There are 4 ways to turn a row about zero (a turn may also mirror it). The second row of each pair is the first, turned, with some noise. The first 36 pairs use one turn. New pairs use 3 turns, one after the other, and a turn may come again.
(in the rows, 128 means zero)
Some pairs, each with its turns in order after it:
[180 134 119  84  93 167 130 142]
[150 152 127 162 144 103  69 160]
J_532

[128 130  85  88 100 132  81  85]
[158 159 157  89 123 100 139 182]
J_258

[ 85 170 101  88  87 154 132 163]
[104 141  45 119 163 137 149 123]
J_89

[130 104 143 126  84 113 152 108]
[ 79 119 115 119 123  95 126 133]
J_822

[ 76 173 105 167  92  92 159  99]
[107 154  87 163 187  99  78 124]
J_822

[ 93 132 147 161  92 176 142 147]
[ 97 171 110 170 162 142 107 122]
J_89

[ 90 133 179 159 148 171 145 150]
[117  82  89 142 134 121 176 168]
J_532

[144 176 175 167  90 153 157  80]
[ 55 115  67 140 120  83 106 121]
J_532

[115 134  97 103 105 124 169 170]
[166 152 125  85 149  97 125 155]
J_532

[117 106  93 156 139 108 139 176]
[ 99 149 137 117 120 138 147 189]
J_89

[116  80 167 176 169  96 114 135]
[100 124 141 132 200 153 107  80]
J_258

[168 149 147 122 169 159 167  90]
[106 162 105 187 119  89 151 117]
J_532

[109 161 175 135  79 133 101 102]
[114 165 100 112 121 112 104 190]
J_822

[152 148 136  86  92 165 150 166]
[171 119 113 175  76 143 140 146]
J_258

[119  97 155 152  90 103 146  98]
[ 91 108 111 133 124  76 115 151]
J_822

[107 133 151 156 150 148  77 164]
[135  89 112 140 106 179 145 158]
J_532

[128 152 170 159  87 107 101 147]
[144 101 154 112 111 170  81 114]
J_258

[ 84 151 127  91 164 145 170 128]
[117 129 103 153 110 186  94  99]
J_822

[121 144 107 168 130 178 164 113]
[ 96 168 138 167 140  96 152 107]
J_89

[125  99  94 126 158 129  84 134]
[152 118 190 146 137 139 139 129]
J_822

[ 88 105  86 150 180 121 176 151]
[ 63 143 131 126  91  88 143 177]
J_89

[140  78 168  82 137 126 124  93]
[164 116 142  97 114 103  65 110]
J_89

[167 117 168 136 156  80 145 139]
[118  97 119 124 160 182 159  98]
J_258

[169 159  98 160 149 158 150  78]
[166 117 128  77 146 111  75  92]
J_822

[128 155 132  81 158 161 175 148]
[151 173  97 150 156 100 158 161]
J_532

[107 169  76 154  89 157 143 176]
[131 143 112  70  97 115 108 200]
J_532

[127 116 128 176  81 141  90 151]
[156 105 138 124 135 125  58 136]
J_258

[ 96  92 163 108 110 150 174 178]
[ 77  87  86 141 116 168 164 138]
J_822

[ 76 111 172 102 104 103  96  98]
[101  93 129 117 193 170 126 102]
J_532

[156 161 136  80 164 127 173 149]
[139 144  96 120  88 160 140  67]
J_822

[153 138  79 147 103  88 174  80]
[122 166 156  98  82 135 183  86]
J_89

[158 110 131 144 173 160 100 113]
[103 109 151 157 172 115 135 159]
J_258

[141 157 177 150 166 126  91 134]
[ 85 106 169 143 140 175 117 136]
J_258

[167 116  79  98 146 105  98 143]
[144 142 100 113 162 148 151 185]
J_258

[106 106 120  78 138 159 166 127]
[106 143  95  97 136  76 102 123]
J_89

[150 136 135 142 137 173 166 178]
[ 83 136 148 130 189 110 134 142]
J_89

New pairs. What belongs after each?
[155 164 155  81 111 165 163 145]
[ 71 120 165 146  75 131 130 133]
J_258 J_89 J_258

[106  83 129 162  82 147 101 167]
[ 72 136 170 138 109  96 124 172]
J_89 J_89 J_89

[158 136  98 157  91 131 112 125]
[148 135 116 162 135 166 146 155]
J_258 J_89 J_258

[133 161 146 166 134 149 132  90]
[120 129  72 144 143  97 129 110]
J_822 J_822 J_532

[180 120 156 156 163 127  98 125]
[125 126 181 160 155 161 110 127]
J_89 J_89 J_258

[127  87 112 133 175 174  96 138]
[ 90 141 184 105 108 137 163 110]
J_89 J_822 J_89

[128 101 100 171 121 166 169 152]
[ 95  99 145 108 162 169 138  89]
J_258 J_822 J_258

[176 109 172  98 177 100 117 180]
[148 156  84 141 209 133 149  96]
J_532 J_258 J_258

[ 98  95  81 125 103 131  76 137]
[118 101 150  92 186 122 167 115]
J_822 J_822 J_822

[148 107 129 127 176 141 165 172]
[137  75 124 129 120 162 143  81]
J_822 J_89 J_89

[ 76 124 100  97 149 144 104 153]
[120  94 113 121 137  88  74 110]
J_532 J_258 J_258

[128 153 113 147 116 143  99 146]
[107 137 122 127 117 147 119  88]
J_89 J_89 J_258

[ 95 126  91 146 110  99 160 143]
[104 135 171 145  88 148 122 151]
J_258 J_532 J_258

[145  92 108 164 104 158 102  79]
[107  68 173 141 109 159 127 126]
J_532 J_532 J_822

[150 119 109 136 125 133 133  98]
[132 131 158 130 129 105 148 118]
J_89 J_89 J_258

[127 175 118 100 180 162 154  95]
[157  97 152 175 189 143 105 116]
J_258 J_822 J_822

[152  88 102 177 140 160 129 139]
[172  85 104 111 136 109  99 142]
J_258 J_89 J_532

[115 147 105  95 106  82 129 164]
[ 85 154 110 156 161 150 110  99]
J_822 J_532 J_822

[ 80 147  76  91 100 123  81 113]
[ 98  77  70  97 102 124 121 158]
J_532 J_258 J_532

[ 77 128 117 172  95 169 125  81]
[157  56 144 120 116 113 177 159]
J_89 J_822 J_89

[150 101 153 175 132 113 174 167]
[110 120 124  83 164 128 156  68]
J_532 J_822 J_532

[151  94 105 166  76 121 123  76]
[136 128 110 129 109 174  51 109]
J_532 J_822 J_258

[100  98 179 117 121 137 104 124]
[118 102 142 146 180 119  93 135]
J_258 J_532 J_822

[ 84 148 163 137 132 116 143 155]
[141  85 101 138 151 138 128 162]
J_258 J_822 J_89

[137 171  96 124  82  82 154  89]
[203 160 141 143  79 122 132 122]
J_258 J_532 J_822

[149 153 114 130 161  80 126  80]
[141 159 162  88 155 176 125 122]
J_258 J_89 J_532

[123 157  91 178  83 127 106  99]
[137 149 203 135 113 145 120  92]
J_89 J_822 J_822

[142 120 100 111 162  90 142 128]
[ 92 126 108 153 157 140  97 131]
J_89 J_822 J_822

[ 87  90 178 129 122 121 148  85]
[165 170 147 162 106 158 101 149]
J_532 J_822 J_89

[129 127 111 140  79  83 125 107]
[165 104 135  76 122 106 130 125]
J_258 J_89 J_89

[ 94 105 169 104 165 169  84 154]
[152  82  71 117  91  89 150 109]
J_89 J_822 J_822

[136 119 148  96 129 164 151 148]
[133 115 181 126 142 140 124 109]
J_258 J_258 J_532

[136 167  81 154 144 125 110 120]
[ 86 132 113 125 124  82 143 159]
J_532 J_89 J_258

[ 88 128  93 151 127  91 130 117]
[102 109  96 134 109  86 143 151]
J_89 J_822 J_89

[109 120 178  96  89 180 153  88]
[136 130 107 111 142 105 210 176]
J_822 J_89 J_89

[131 139  86  95 105  84 153 155]
[122 141 114 138 108 137 108  55]
J_258 J_89 J_822

[171 121 159 166 155 157 122 149]
[165  72 155 145 116 108 131 115]
J_258 J_822 J_532

[151 122  90 163 167 125  79 149]
[102 153 162 112 199 112 125 119]
J_258 J_532 J_89

[120 104 140  91 159 180  85  95]
[117 138 157  99 197 130  89 106]
J_89 J_89 J_89

[109  79 116  86 112 163 105 149]
[130 148  85 182 112 130 101 162]
J_89 J_258 J_258

[ 87 151  98 117 122 105 142 173]
[129 104 124  78  99  90 120 143]
J_532 J_89 J_89

[101 164 137 126 171 172 176  94]
[142 146 148 177  83  86 177 145]
J_532 J_822 J_89

